The first 6 rows are patterns. Each new row is the sum of 2 different patterns, raised or lowered, with some noise. Before adding, each is slid sideways (what falls off one end comes back at the other) and multiplied by a number that may be negative. Names go in the order of the patterns.
Some rows, each with the names of its patterns after it:
[ -2.4  36.1   2.7 -36.1   0.6   1.7 -20.3  -2.3  -3.0   9.8  -4.8 -21.3
   6.5  -2.3  11.6  22.2  17.1  -8.6 -13.7  -2.4 -17.5  36.1  10.4  19.1
  -3.2   5.8  11.3   4.1 -24.6  -7.9  36.1  -8.6  -3.8  35.5  10.9  -8.4
 -26.7  -1.6   3.7]	(2)
[-28.5   6.4 -13.5 -28.1   0.0  -6.8  -1.3   0.3   6.7   1.2   2.4 -36.1
  36.1  -4.4  18.5 -24.8 -18.4  -1.2  20.4  21.9   7.9 -20.0  16.8 -23.9
 -18.6   2.6 -21.2   6.3  -2.9 -36.1  36.1   5.0  36.1  -0.6 -11.0  -5.7
   0.5 -29.5   1.8]	(3)
[ -0.7   4.8  -7.5   1.8  10.5  -5.3   4.9   4.1  22.6   5.0  28.3 -15.7
   3.3 -36.1  -9.4  -4.8  -2.5 -12.1   7.7  -4.4 -23.5  -7.6  -8.6  -3.6
   7.6   0.3 -11.9   9.0  -2.0   2.2  -3.5  -8.7   2.0   0.0   4.0  -3.3
   0.8  14.8   3.3]	(4)
[-22.0 -15.4   4.8   5.4 -30.7   5.8  -8.9  -9.0   8.6  -3.6  -3.4 -13.8
  -2.2 -10.0   0.7  23.0  -2.4   5.0  10.7  -4.9   2.3   0.4  -5.6  -0.6
 -13.8   7.3  34.6  23.2  31.1   9.2  -6.5   1.0 -18.2   8.9   0.1  -5.7
   4.6  -6.6  -0.7]	(1)
[ 23.2   0.0   0.6  -6.6  -5.1   2.3  -8.4 -29.3  -9.9 -25.0   1.4 -25.5
   0.1   3.5  -0.5   7.7  -9.4  -0.9 -23.1   2.1  -3.2 -21.5   1.7  -1.6
  -0.5  -3.3   1.7  -1.0  10.1 -23.1  13.5  13.3 -14.6   0.3   5.5   1.9
  -7.4  -4.9  -2.3]	(5)
[  7.9  -5.1  -8.1  -6.4  36.1  12.6 -10.7   5.8   4.4   9.8   7.4  -7.7
  -5.2   3.3 -33.2  15.2   0.2   9.6  -3.2 -29.6  -1.8  -2.3   1.3 -31.8
   8.0 -13.0   9.2 -15.9   9.9   8.6   0.9   5.9  -1.7  20.9 -22.1  10.3
   5.1   7.1  13.6]	(0)

New rows. What belongs after each?
[ -5.5  15.3   3.9  -0.1  27.5  -8.5   1.6   8.7 -30.1 -17.0 -11.4  11.2
  10.4  16.6 -24.2   8.0 -12.7  16.0  -6.4  -0.2  10.7  16.1   9.1 -26.9
  10.0  -0.1 -24.9  -9.5  23.3   1.7   2.5 -11.2  13.1 -16.1  -0.5  16.9
  -9.4  -5.3  23.5]	(2) (3)
[ 12.9 -17.7  10.8  13.2  -0.8   8.7   2.4  -1.6  -6.8 -20.5  20.2   7.7
 -11.9  10.7  -0.3  -3.9   7.7 -11.0  -7.6 -19.7 -29.2 -19.3  10.1   2.8
  30.5 -15.8   4.4  -1.9   9.2 -33.8   6.8  11.3  11.1  -6.5   8.1  -4.2
  -0.2  13.9 -13.0]	(4) (0)
[ 17.1   5.9  10.6  -0.4   5.3  15.5  14.3   8.7   8.5   3.3  34.8  -0.5
  10.4  34.3  11.8   5.1  -1.8   7.2   4.6   5.1  18.6  25.5 -22.2   8.3
  -2.4   8.3  14.7   5.3   2.9 -10.8  -6.5  22.0  -1.6  21.0  25.5  12.7
  15.6  -1.9   5.9]	(2) (3)
[13.1 29.5 -2.3 23.2  6.3  9.8  6.6  5.2 -0.1 32.5  5.1  5.0  4.3  5.5
 13.7  6.6 17.2  9.4 10.0 -4.5 17.1  7.5 35.0  6.5  6.5 11.9 34.8 30.5
 34.4 13.5 36.2 30.2  5.7 15.7  0.0 29.5  7.5 24.0  6.5]	(5) (0)
[-13.4 -23.1   8.6   8.0  32.1   6.0  15.1  -0.3   7.0  -3.2  10.2   0.1
  13.9  14.5   4.1   8.5   1.8  27.2   6.5  16.6  17.1   5.0 -10.2  29.9
  14.5  19.9   3.4  -1.1  -2.8  21.3  16.5   7.4   3.9  14.7  -6.9   1.4
  12.0   3.4   9.2]	(3) (1)
[ -7.1 -19.2  -2.0   3.5   8.6  27.9  10.7 -30.2   9.5  -1.5 -18.2   0.0
  -9.8  10.0  -7.5  -4.8   2.0  -0.8  16.3  12.1  12.5  -7.4  -8.1  -5.9
 -15.4  20.2  14.8   9.8  -7.3   8.7   5.1   0.1 -23.1  -5.0  27.3  -4.3
 -13.4  23.2   5.4]	(2) (5)
[ 13.3   1.0   7.9  15.2 -11.2  13.6 -16.1  19.0   1.2 -21.8  10.3   7.9
   6.5  13.5  15.6   7.4  16.9 -17.9  38.7  -6.4  23.8 -23.4   3.6   7.0
  45.8  37.7  21.8  -3.5  30.5 -10.6   0.0  26.4  -1.5  21.5  10.4 -19.5
  39.7  19.7  33.0]	(3) (4)
[-24.4  -2.1 -37.0 -18.4  26.6 -52.8 -47.3 -51.3 -20.1 -35.3 -26.1 -19.0
  17.6 -22.6   1.8 -25.2 -32.8   3.4   2.1 -18.9 -21.3 -12.0 -26.0 -25.8
 -32.4  14.8 -41.2 -20.5 -37.2  -6.1 -18.4 -31.7 -40.2 -34.6 -28.6   6.4
 -57.1  -8.3 -19.2]	(2) (3)
[ 17.6  14.8  13.7  17.1   6.6  21.2  14.0   5.9  14.5  14.3  20.2  10.9
   2.4  19.6  22.7  16.0   0.1   7.2 -10.1  25.0   5.2  26.1  16.8   1.7
  19.7   9.3  10.9  21.2  29.2  27.8  19.2  21.2  -1.8  15.7  19.7  -2.1
  17.0  13.7  17.3]	(4) (5)
[ -2.0  -8.6  26.0  -0.5   1.9   5.0 -10.4  -4.0  19.4  15.8  22.4  15.6
 -44.6 -19.2 -28.3   3.3   8.6   2.6  20.4  16.7  15.3 -13.8  11.1  17.6
 -17.2  17.7  23.7  21.8   4.0  28.0   7.0 -10.9  13.5  27.5  11.2   9.8
  33.1  10.6  18.4]	(2) (1)
[ 10.8 -25.6   0.5 -17.1  -2.3 -17.4 -28.0  -4.5  -7.7 -23.2  -2.4 -20.8
  -5.7  -3.4 -25.7 -22.5 -13.4  -5.2  -4.1 -28.3 -36.1  -9.8 -52.9   7.1
  -2.4   4.4 -27.9 -53.1 -20.8 -25.8   6.3 -42.8   2.9 -32.0  -5.1 -26.5
  -7.6 -30.0 -19.1]	(2) (0)
[40.4 19.9 33.7 53.8 18.9 14.3 -2.3 23.8 17.7 51.6 31.2 51.2 24.7 40.9
 27.8 34.7 19.4 21.4 51.1 16.3 19.4 46.5 32.0 17.0 20.0  4.8 26.5 16.1
 61.8 32.9 -1.2 14.9 16.2  8.9 30.1 14.3 41.1 30.7  7.1]	(2) (3)
[ -7.2 -29.4 -41.6 -17.1 -35.2 -24.9 -18.5 -36.5  -2.9 -16.0   1.0  -8.5
 -27.2 -46.3 -39.3 -54.8 -26.2 -28.9 -18.1 -14.0 -40.7 -19.2 -20.7 -25.2
 -16.1 -18.0  -9.3 -10.2 -42.7  -4.8  -0.9 -16.7 -27.5 -21.7 -27.0 -10.6
  -7.1  -8.4 -30.5]	(3) (1)
[ -6.7   4.4   0.2  29.0 -19.5   8.0  -0.6  15.6  -0.3  -7.0 -29.4 -21.6
  -0.9  17.9   3.9  15.7  12.9   2.6  16.9   3.2   2.3  38.2 -12.9  -2.4
 -28.1  20.0   8.5   9.0   4.7  20.1   1.6  25.6   7.9  12.5  23.6   3.9
  -2.6   3.6  -1.2]	(3) (1)
[ -6.2 -13.7 -21.1  -1.4  -5.5 -10.1  30.6 -21.1  -9.8  -9.6  -4.3  27.7
  -5.9  -6.0  -5.8  27.2 -12.5   5.0 -14.6  14.5 -11.6 -12.4   0.3 -16.6
  -3.0 -20.2  14.1 -14.3  -5.7   0.6 -13.2   3.9  -6.6   3.2 -15.8 -43.1
 -19.4   4.3 -13.8]	(4) (0)
[  0.0  10.8  26.2  10.1  12.9  10.3   8.5   5.6   6.1 -10.8   3.2 -21.6
  26.6  40.0  52.9  45.3  20.9   1.0  15.6 -16.8  20.6  22.8   8.4  19.1
   7.1   3.9 -15.0   0.9   8.0  13.9 -22.6  21.7   8.6  -1.2  16.6   1.4
   8.2  -6.1  -1.5]	(4) (1)
[ -1.9  -9.3   5.8  17.5  20.4 -28.5   7.8  15.7 -28.2  -8.9   5.3  21.5
   3.7  -2.8  -6.4 -13.8  -9.3  16.9   9.5  -2.9  10.4  -0.6   5.9  -2.8
   5.2   2.5  -6.5  -1.7  -6.7 -13.2 -16.4  13.0  27.4  12.7  29.4 -29.7
   8.1 -14.7   2.7]	(2) (5)
[-21.1   9.2 -17.0   7.1  10.5  -5.7   7.7 -15.0  -7.2  29.6 -22.2 -16.7
 -24.8  -3.3   3.5  -0.8 -13.5   9.7  -6.7  -3.7  -6.7   0.2  15.3  -5.8
 -14.2  -6.0  -9.0 -11.6 -22.1  -2.6  11.0 -26.2  -8.4 -15.6   7.8   2.6
  -2.8 -20.4 -10.0]	(3) (0)
[-10.6   7.5 -22.4 -12.7 -19.4 -24.8 -17.7 -43.8  -5.7 -26.3   4.2 -25.8
 -10.9   3.5 -22.0 -14.1 -23.3  -7.1 -28.3 -14.2 -27.4   4.5 -24.9 -30.8
  -7.8 -23.5 -30.5  -4.6  -9.4 -20.3 -14.6 -42.6 -17.6 -16.5 -15.4 -16.0
 -19.7 -24.9  15.4]	(5) (0)
[29.1 34.0 18.8 12.0 10.1  4.9 22.8 24.9 22.7 42.9 14.0 25.4 31.9 35.7
 32.1 43.6 30.3 35.9 -2.9 14.2 41.7 21.9 22.8 34.8 16.2 13.0 23.5 29.4
 23.7 37.0 25.1  1.7 30.3 20.8 17.9 26.0 16.9 27.4 28.4]	(4) (1)
[-14.9  -6.6 -12.2   4.0 -25.0  -5.1 -16.5   1.6  -1.3   3.0 -15.0 -19.6
  -7.5  -3.4 -14.0   7.4  -3.9  -8.8   5.4   2.6  -2.7  26.1 -33.3 -11.5
 -47.1 -15.8  -6.4  -6.4 -15.3   9.6 -11.6  -8.7 -13.6  -6.5   1.9  -2.1
  -5.1 -12.7  -2.2]	(3) (4)
[ 17.1   0.5  -1.0  31.9  -2.6   9.1   9.9  -8.0  -0.9   3.2  15.0  -0.1
  14.7   1.2 -27.4   6.3  -5.3 -11.1  -4.2  -0.1  -9.9  12.1   2.2  31.5
  -5.8 -32.8 -21.0 -23.8  -9.9   9.3   7.4  19.4  -6.1   4.2   3.2  -6.0
  14.0  -2.7  22.7]	(4) (1)
[-56.1 -19.9 -22.3 -45.1 -24.7 -24.5  -7.8 -28.5 -37.2  -1.9 -20.7 -10.1
   1.1 -14.9 -23.8 -23.6 -28.2 -35.6  12.0   5.9   1.2  -0.3 -31.6  -8.5
 -50.4 -53.3 -34.2   7.8 -40.1 -18.6   6.9 -34.3 -35.1 -51.7 -24.7  -8.8
 -23.2  -5.4  -9.7]	(2) (4)
[ -3.9  11.3  -4.0  -4.6 -17.2   2.6   4.9 -15.4   5.7  -4.8 -15.6   0.7
  -2.7  -8.2   7.8 -18.2   6.2  12.2 -11.2   5.7  -0.4 -18.6 -19.2 -21.5
  -6.0  18.2  -0.8   5.4 -10.0  -7.0   4.0 -11.3 -21.5  -3.6  -8.3  10.0
 -21.3  -6.5  19.0]	(1) (5)
[  7.1  -7.5 -17.9   3.1  -5.5  -2.5  -5.6  -1.0 -11.6   7.0  13.1   1.6
   1.3   5.5  -2.8   0.2   4.4  -6.4  -0.1  -1.3   8.2  21.5  18.8  16.4
   7.0   1.4  -1.3  -9.0   8.2   8.8  -2.0  18.3  -9.2   3.5 -27.7 -15.6
   1.7   3.3 -25.6]	(4) (1)
[  0.0  -3.9  -3.6  -4.8  28.2  -0.9   7.6  -3.7 -23.7 -14.2  -2.9  19.0
   2.9   7.3 -30.2  -7.4 -16.1   3.5  -0.2  -8.5   1.8  13.4  16.7 -25.6
   3.6   6.1 -28.6  -6.2   5.1  25.2   3.3  12.3   6.9 -33.9  -4.0  31.1
  -0.2  -2.3   8.0]	(2) (5)
[-11.4   3.0 -44.3 -39.1 -18.1  26.6   5.3  -4.9 -40.6  -5.3 -33.1 -40.5
 -40.9 -43.5 -32.7 -12.5 -72.9  19.5  -6.4  21.1  -5.7 -30.0 -19.8 -36.2
 -38.2 -14.5 -59.8  -1.1 -28.6 -43.8 -17.5 -19.2 -12.6  -3.3 -29.6   1.3
   1.8 -64.1  20.2]	(3) (5)
[ 17.9  21.7  10.4   7.2 -23.3  19.0 -15.2 -16.5   4.4 -17.1   5.7 -13.8
 -31.6  33.1   6.9   4.6   6.0 -13.2 -11.1   6.4 -20.0   1.3 -26.1   2.3
 -17.6 -17.8  15.1  -6.1   4.0   7.4   4.7   2.0   3.3 -26.8  25.3 -14.9
  19.1   8.0   6.0]	(3) (1)
[-21.2 -35.4 -18.2  -8.2 -23.3   2.5 -20.4 -34.1 -18.6 -31.3 -32.6 -19.3
 -24.4  -7.7 -22.5 -41.3 -11.9 -23.0 -15.8 -27.6 -11.4 -48.5 -10.5 -20.6
   3.0  11.4  -9.6  -6.5  -8.4 -21.9  -7.0   5.8 -23.0 -16.4   3.7 -31.6
 -21.9  10.3 -22.2]	(2) (4)
[-33.4  -4.4 -22.1 -14.6  -1.6 -17.4 -13.4 -19.1  -2.6 -18.5   1.3  -9.6
  -9.8 -26.8 -13.5 -15.7 -11.5 -16.8 -11.2 -14.1 -33.3 -10.5   4.0  -1.3
  10.1  -5.1 -21.2  -2.9 -25.1  -4.1 -12.2 -22.6  -7.3 -17.1  -8.9 -25.5
 -21.7  -1.3  -4.8]	(4) (1)
[ 11.7  29.1  -4.7  20.4  35.1  23.3  24.8  16.9   0.7   7.5  18.3  18.2
  18.0   5.3  15.0  21.9  14.3  15.9   4.0  12.6  12.0 -18.4  13.2  10.3
   9.4  17.4  -4.1  -1.0  13.8   8.0  -4.4  -9.3  -1.6 -12.8  18.8   8.6
  55.5  23.2  17.1]	(4) (0)
[  2.7  22.7 -10.6   0.3 -17.9   5.2  12.2  -5.0  26.5 -35.0   7.2 -17.3
   4.4  12.8 -11.2  -1.4  24.7  13.7 -35.4  10.4  -4.4 -15.2 -19.8   0.1
  38.4   4.2  -8.0   2.5 -28.4   1.0  37.7 -19.2  -0.9  20.5   6.4   7.3
  -9.1  10.2  45.7]	(2) (5)
[ -0.2 -10.9 -16.1 -26.1 -17.0 -14.8 -16.3 -53.3 -32.7 -36.6 -10.1 -54.4
 -11.8 -16.8 -16.5  -4.2 -23.7 -18.5 -44.1 -11.8 -23.9 -35.6   0.5 -19.6
 -11.8 -10.6 -12.9 -15.1  -3.6 -40.8  -1.4  -7.8 -26.0   2.7   4.8   4.2
 -17.2 -18.1 -12.5]	(1) (5)
[  6.3   7.3  11.5  40.2  -0.2  12.4 -10.2  -0.6  22.2  -0.1   2.3  34.6
   4.5 -12.6   1.2   0.4  -0.9  12.9   6.6  17.4  -6.9   6.7  -1.4  18.3
  10.5   9.4  -2.7  -7.2  -3.2  21.5  13.2  27.3  17.3   8.9  15.1   6.1
  17.6  26.8 -15.2]	(3) (4)
[-16.1  -3.8  -6.3  -4.2 -16.2 -17.5 -20.5 -34.5 -14.0 -26.2 -23.9 -11.6
 -32.6 -20.8 -34.9 -20.1 -17.0  -3.6 -52.4 -16.1 -50.7 -35.6 -19.6 -27.7
 -33.3 -28.6 -26.9 -43.9 -27.1 -13.9 -30.4 -12.8 -13.2 -34.2 -15.6 -24.4
 -25.3 -26.8 -40.4]	(4) (1)
[ 18.7  30.9  28.0  34.0  18.3  35.9  17.1  23.9  17.9  10.8  28.9  10.6
  32.6  20.4  14.4  36.0  15.6  34.0  19.3  38.3   4.5  20.6 -20.5  24.5
   4.0   4.0  21.9  17.8  10.5  -8.9  16.1  11.7  13.9   3.7  18.5   7.0
  25.5  16.4  15.5]	(4) (5)
[ -5.1 -15.7 -68.8 -31.9 -66.7 -16.6 -19.3 -39.1   4.4 -24.9 -11.5  -7.8
 -10.1  -6.0  -7.7 -28.7  36.1 -20.3   0.7  -7.5 -35.5  -5.6  16.2   0.5
  -2.6 -25.6  17.2 -35.4 -20.8 -14.5 -55.2  -3.6 -19.5 -55.9  24.6 -11.6
  18.9  -8.8 -22.2]	(3) (1)
[-19.1 -51.6  19.3 -15.2  15.3 -10.4 -30.1 -17.4 -14.0 -30.7 -13.4 -26.9
 -25.2 -25.1 -67.1 -23.5 -27.7 -21.4 -25.6  -9.9 -21.0 -28.7 -58.0  11.9
 -24.4   1.8 -41.2 -45.5 -15.0  -0.1   4.6 -13.8 -41.0  -1.5 -42.6 -35.7
 -19.2 -37.4  -2.2]	(3) (4)
[ 22.0 -12.9  14.0 -14.8 -23.7   9.4   1.0  17.5 -28.8 -36.7   3.9 -34.9
 -35.4  -2.4 -31.6 -17.0 -17.0 -49.8  23.8   0.8  22.9 -19.2 -13.1 -14.5
  -7.3 -40.3 -15.2 -35.8  -1.9 -18.9 -36.5  -7.3  -7.3 -10.9 -10.1  -1.2
 -13.3  -6.7 -35.5]	(3) (4)
[-17.4 -20.5 -37.6 -33.4 -10.0 -11.1 -24.1   2.5 -10.8 -17.8  -8.7 -28.4
 -18.8  -9.0 -32.1   5.7 -22.4   5.5  -7.1 -21.8 -20.6 -19.0 -14.3  -2.6
 -25.5  -5.6  -8.7 -19.5 -30.9 -32.3 -16.2 -21.1 -44.1 -16.9  -6.2 -45.8
 -10.2 -29.1  -9.0]	(3) (1)
[-23.4 -30.4 -25.5  12.9 -12.2 -30.8 -20.4 -17.3 -18.1 -14.3 -12.5 -26.7
 -15.9 -37.7 -11.0 -16.8 -13.1 -26.2 -41.1 -26.3 -19.7  -3.7 -27.7   3.8
 -21.9 -15.5 -34.4 -22.5 -10.3 -20.6 -20.0 -19.1  -8.3 -35.5 -25.0 -27.1
 -16.0  -6.4 -28.1]	(1) (0)
[-25.7  -4.5  -3.6   5.4  -8.6 -17.3  -4.4 -12.7   2.2 -26.1  -0.1 -32.6
   0.6 -39.3  21.1   0.7  32.1   8.9  -0.4  13.8  -6.7  -1.6   5.7  23.6
  13.7   9.2  -1.5 -12.9  -7.2  31.1  -0.3  -9.1  -3.0   4.5  13.3  -0.1
  -6.3  -9.0   2.3]	(4) (0)
[49.0 29.3 12.8 23.3 24.9 18.0 19.7 31.1 30.7 27.5 28.3 15.8 24.5 34.5
 20.0  9.3 38.0 26.8 38.3 10.7 14.2 15.3 33.6 29.6 14.6  7.2 31.8  9.6
 20.7 21.9  6.9 31.2 17.2  2.5 17.8 22.7 14.1 36.2 14.4]	(3) (4)
[-25.2 -15.7 -19.2 -10.3 -36.6 -16.1  -1.6 -11.0   4.2 -26.8 -23.9 -52.0
 -35.6   4.9 -13.0 -38.1 -12.5 -19.6 -28.0 -22.3 -32.5 -29.6 -14.8 -49.9
 -20.7 -17.0 -17.4 -22.2 -51.3 -32.1 -24.4 -20.8 -48.1 -17.0 -30.6  -5.1
 -36.5 -15.1 -13.8]	(4) (0)
[ -5.2   0.3  -3.6  25.9  -5.7 -29.6   7.2   8.9  -7.7  -0.6   2.3   2.2
   7.3 -15.5  -4.3  19.3  -1.9   6.4  -4.4  11.9  44.5  12.3  24.1  -1.5
  40.0  -1.1   5.3  -1.4   6.5   4.2  -0.6  22.5  -2.0   4.7   9.3  13.5
  -3.8   0.0   1.2]	(5) (0)
[25.0 24.1  4.9 23.1 22.3 25.4 36.1 32.7  8.9 10.7 10.5 12.2 60.0 36.2
 47.4 22.5 19.0 28.4 10.0  6.8 12.4 41.3 17.6 12.8 43.0 13.1  6.7  6.1
 18.4  4.9 22.0 40.7 17.4 -1.8 15.9 17.7 -1.4 14.8 11.4]	(2) (1)
[29.3  0.6 18.6 15.6 21.0 23.7  5.5 11.9 11.2 -0.2 21.3  3.0 16.8 14.2
 -4.9 17.8 13.1  5.4  3.6 13.0 -0.1  0.5 -1.9 -1.1 29.3  8.2 47.8 21.6
 29.7  4.3 25.0 11.4 18.8 38.3 22.4 19.9 15.0  4.7 30.1]	(4) (0)
[-48.2 -43.9  -6.1 -15.7 -49.2 -17.3 -23.8 -25.1 -14.0 -42.3 -24.1 -34.3
 -15.3 -24.2 -23.0  -0.3  -2.3  -9.7   1.3 -26.9  -1.6 -22.0 -27.4 -20.7
 -36.0  -9.7   4.0  14.8   0.9 -13.8 -11.4 -22.8 -34.9 -17.6 -22.7 -28.0
 -18.6 -34.5  -4.9]	(1) (5)
[ -3.2  -3.0 -32.7 -15.9 -17.7 -10.2  10.0  -6.3   5.1 -23.5 -12.6  -4.1
  -8.9 -35.1 -30.5 -31.9   3.8   3.7 -26.9  14.9  -8.7 -27.2  -4.8  -4.7
  15.6  -4.2   8.2   5.2 -30.4  -9.6  39.2  -6.4   1.0  15.2 -11.6   0.1
  -7.3   7.9   9.1]	(2) (1)
[-13.4 -50.8 -37.9 -19.6   4.2 -38.7 -15.2 -19.5 -50.3 -28.3  -3.8 -26.7
 -29.2  -3.8 -37.7 -18.3 -41.0 -13.8 -14.5 -28.8 -17.4 -33.8 -41.3 -42.4
  -3.7 -22.6 -14.6  -5.0 -53.9 -22.2 -39.1 -21.1 -34.0 -33.5  -8.5   6.1
 -23.2 -54.4 -13.2]	(2) (0)
[-28.8 -44.1  -8.9 -30.7  -7.4   2.2 -11.0  -2.3 -11.8  -9.9 -24.7  -1.8
   1.1 -20.3  -7.7  -9.6   8.0 -13.4  -1.5   1.1  -0.4 -25.9   5.5  12.6
 -17.7   0.5  -1.7 -17.7 -10.9 -13.4 -14.9  16.3  -8.9  -5.2 -12.3 -11.4
   1.6 -18.1 -50.7]	(1) (5)
[  5.1   1.4  27.6   1.8  30.2  12.8  18.7  11.7   7.8  -4.1   3.5 -22.2
   9.1  12.0   4.2  12.1  30.6  24.9  -3.5  -3.2  -5.7  12.6   7.4  15.6
  16.5  -9.2   9.5  12.1  -1.2  12.5  15.6  -0.8  20.6   6.8   4.6   8.9
  21.0  29.2  16.6]	(2) (5)
[-22.4 -37.4 -15.9  -7.9 -20.7 -33.4 -31.7  -1.3 -23.7 -31.5 -24.0 -15.2
 -32.3 -21.5 -23.8 -24.7 -31.6 -37.1 -15.7 -27.1 -11.7 -28.5 -30.1 -20.1
 -21.9 -16.8 -17.4 -49.2 -32.0 -24.2 -25.5  -6.7 -16.5 -10.3 -11.1 -21.0
 -26.0 -10.7 -28.4]	(1) (0)
[-18.3  10.8   3.0  16.0  -8.6 -25.1   6.0  12.8  20.2  -1.3  -4.7  19.4
  -9.9  -1.3   5.3   3.4  -3.6   8.6 -14.6  31.7  15.4  35.2   2.5  -8.1
  -2.2  27.8  -6.4   1.3  -8.1  11.1  -0.1  -8.8   3.3  -3.3   3.1 -13.2
  14.7   3.0  10.8]	(3) (0)
[  5.9 -33.7 -11.5 -40.0  -7.5 -10.9 -23.6 -33.2  10.4 -24.7 -28.3 -16.4
 -30.7 -17.0  -9.2  -9.2 -26.1  -5.4 -18.3 -33.7 -20.4 -28.0 -25.9 -16.7
 -18.3 -21.7 -13.6  -6.6  -6.3 -21.4 -36.2 -42.4 -38.5 -17.0 -17.5 -13.8
  -1.9 -11.2 -16.0]	(4) (1)
[ 15.5   2.0  10.6   7.0  -5.7 -17.4   5.1  -4.5  -2.3  -7.6  -1.8   6.0
  -1.1   1.4  -2.2  18.3 -10.7 -14.2 -10.8   1.1  10.4   5.9  -2.4 -10.7
  19.5  -9.5   0.8 -25.8   3.3 -34.4   9.4  -1.5  30.4   6.6  -7.7  10.7
   1.9 -10.8  -1.1]	(4) (0)
[-11.1 -29.2 -27.9 -11.9 -24.5   0.9 -32.7  -7.4 -22.1  -9.6  -8.3 -16.9
 -22.9   4.5  10.4   2.1 -20.9  27.8 -11.3 -27.6 -32.4 -27.3  -7.7 -20.4
  24.0 -20.1 -34.7   1.7 -19.2 -28.8 -18.2 -16.1 -15.0 -22.2 -40.6   7.0
 -34.1 -26.5   6.3]	(2) (5)
